There are 4 ways to turn a row about zero (a turn may also mirror it). The second row of each pair is the first, turned, with some noise.
Some pairs, each with its turn after it:
[ -6   3 -26  21]
[-10  -4  27  17]
Q369

[ -3   6  18 -10]
[  1   3   8 -18]
Q881

[-17   4 -17   7]
[-8 11 22  5]
Q369

[-41  -4   1  -5]
[-12  39   9  -8]
Q369

[  9 -10  23 -17]
[-15  17  18 -15]
Q881

[-11   8   6   3]
[  8  -9   3 -10]
Q881

[  1 -42 -10  17]
[ -1  25  18 -36]
Q523

[ -1  13 -23  -2]
[24  1  6 12]
Q523

[-8 14 -4 -8]
[17  2  4 -2]
Q881

[-7 11 -6 31]
[-28 -10  18   7]
Q369

[-13   1  14  17]
[-7 24 -9  2]
Q631

[ 13  -1 -14  -9]
[ 5 15  9 13]
Q523

[  3 -15  22  12]
[-15   3 -25   4]
Q631

[  5   1 -37 -25]
[ 11 -27  33 -14]
Q631

[-42   3 -15  -3]
[-9 36 25 -4]
Q369

[ 7 -4 -7 17]
[-14   0   5  13]
Q631

[  3   5 -24  -5]
[16  7 12 11]
Q523

[ 3 14 68  6]
[-25  -5   3 -65]
Q881

[-47   4   0   8]
[ 11 -39  10 -23]
Q523

[ -9  -5 -10 -23]
[  8  -8   9 -24]
Q631

New pairs, each followed by its turn:
[-23  20  -9   3]
[-11  11  23 -14]
Q369

[-13 -32   5 -21]
[-12 -10 -10 -36]
Q631

[  5  -6  15 -25]
[ 13 -14 -19 -15]
Q631

[  1 -28 -20 -21]
[-14 -28   9 -25]
Q631

[ -4   2 -30 -15]
[21 10  4 24]
Q881

[ -6  16  19 -26]
[ 11   9  -7 -33]
Q369

[-18 -15  18   6]
[-14 -20  17  -7]
Q881

[ -6  26  23 -10]
[ 31  14 -14   4]
Q631

[-25   8  -9   9]
[ 16 -22   3 -11]
Q523

[ 5 12 29 14]
[  7  15 -26  18]
Q631

[ 23   4 -12 -11]
[ 10 -25   8   9]
Q631

[  0  11 -21  -3]
[20  0  8 11]
Q523

[-11 -12   0 -26]
[  6 -11  -4 -29]
Q631

[ -6   3  10 -22]
[ 11  11  -7 -19]
Q369

[ -4  27  26 -16]
[ 36  10 -18  -1]
Q631

[ 8 -6 -8 -3]
[ 2 11  8  3]
Q523

[ 23 -23  16  21]
[-28 -12 -23  18]
Q631

[-16  16   9   5]
[ 12 -14   0 -17]
Q881

[-19  -7 -17  -5]
[ -5   5  18 -19]
Q631

[ -3 -10  26 -18]
[-12   7  25 -19]
Q881

[ 8 24 38 -5]
[-21 -16 -33  17]
Q523

[ -1 -10  13   1]
[-13  -3   7  -7]
Q881

[19 14 29 43]
[-40 -36 -14  -3]
Q369

[ -2 -20  -5   6]
[-19  -3   1  -6]
Q631

[-18  52  -3  24]
[-31 -14  38 -31]
Q369

[-4 -5  7 -5]
[-8 -4  2 -2]
Q523

[-31   6  20 -14]
[-15 -37   4  -4]
Q523

[-4 -1 32  9]
[-20 -10 -20 -11]
Q523

[ 38   6 -20 -14]
[  2  41 -17  15]
Q881

[ 12   7 -24   3]
[21 15  6 10]
Q523

[ -6  12  -7 -22]
[  1 -11  12  21]
Q523

[ 2 21 25  9]
[ 15  18 -17  19]
Q631

[ 25  12  -7 -14]
[ 23 -22   3  -7]
Q369

[-12  11  28  -6]
[  1  -4  12 -30]
Q881

[ 0  6  2 38]
[ 17   5 -25 -22]
Q523

[  6 -25  15  -9]
[-25   7  18  -2]
Q881

[ -1  30  29 -10]
[ -8  -7  -9 -40]
Q369

[ 12  38  22 -30]
[ 18 -15  -4 -49]
Q369

[ 7 17  1 -3]
[ 3 -2 -9 15]
Q523

[-14  -8   0  -8]
[-6 -9 14 -5]
Q523

[ -3 -20  23   6]
[-26 -11  13 -10]
Q881

[ -9 -36 -17  34]
[ 16  19  11 -45]
Q523

[-20  21   3  11]
[-21   6  18 -15]
Q369

[-10   7   0  15]
[-19   0   9  -2]
Q369

[ 18 -30  26   1]
[-20 -14 -36   1]
Q631

[ 12 -11 -16  -4]
[ -8 -19  11   0]
Q631

[ 20  19 -23   7]
[25 15 -8 19]
Q523

[  2 -17 -19  -7]
[-13 -16  12 -13]
Q631

[ 15  36 -16 -11]
[33 -8 24 17]
Q631

[-15 -14  -2  42]
[-38  27   3  11]
Q631

[ 1  7 -7  3]
[-2 -4 11  0]
Q369

[ -3  15 -42  22]
[ 24 -13 -30  28]
Q881

[-26   1  12  23]
[  5 -20 -13 -27]
Q523

[ 7  5  0 -2]
[ 2  2 -4  9]
Q523

[27  7  6 12]
[ -2 -29  -7   0]
Q369

[14 13  2 11]
[ 4  0  2 20]
Q631

[25  2 -4 -7]
[ -6  23 -10   3]
Q881

[ 14 -27  13 -20]
[-31  17  14   1]
Q523

[ -8 -18 -22  -8]
[-13 -11  16 -20]
Q631

[10 19 10 15]
[  5   0 -28   4]
Q523

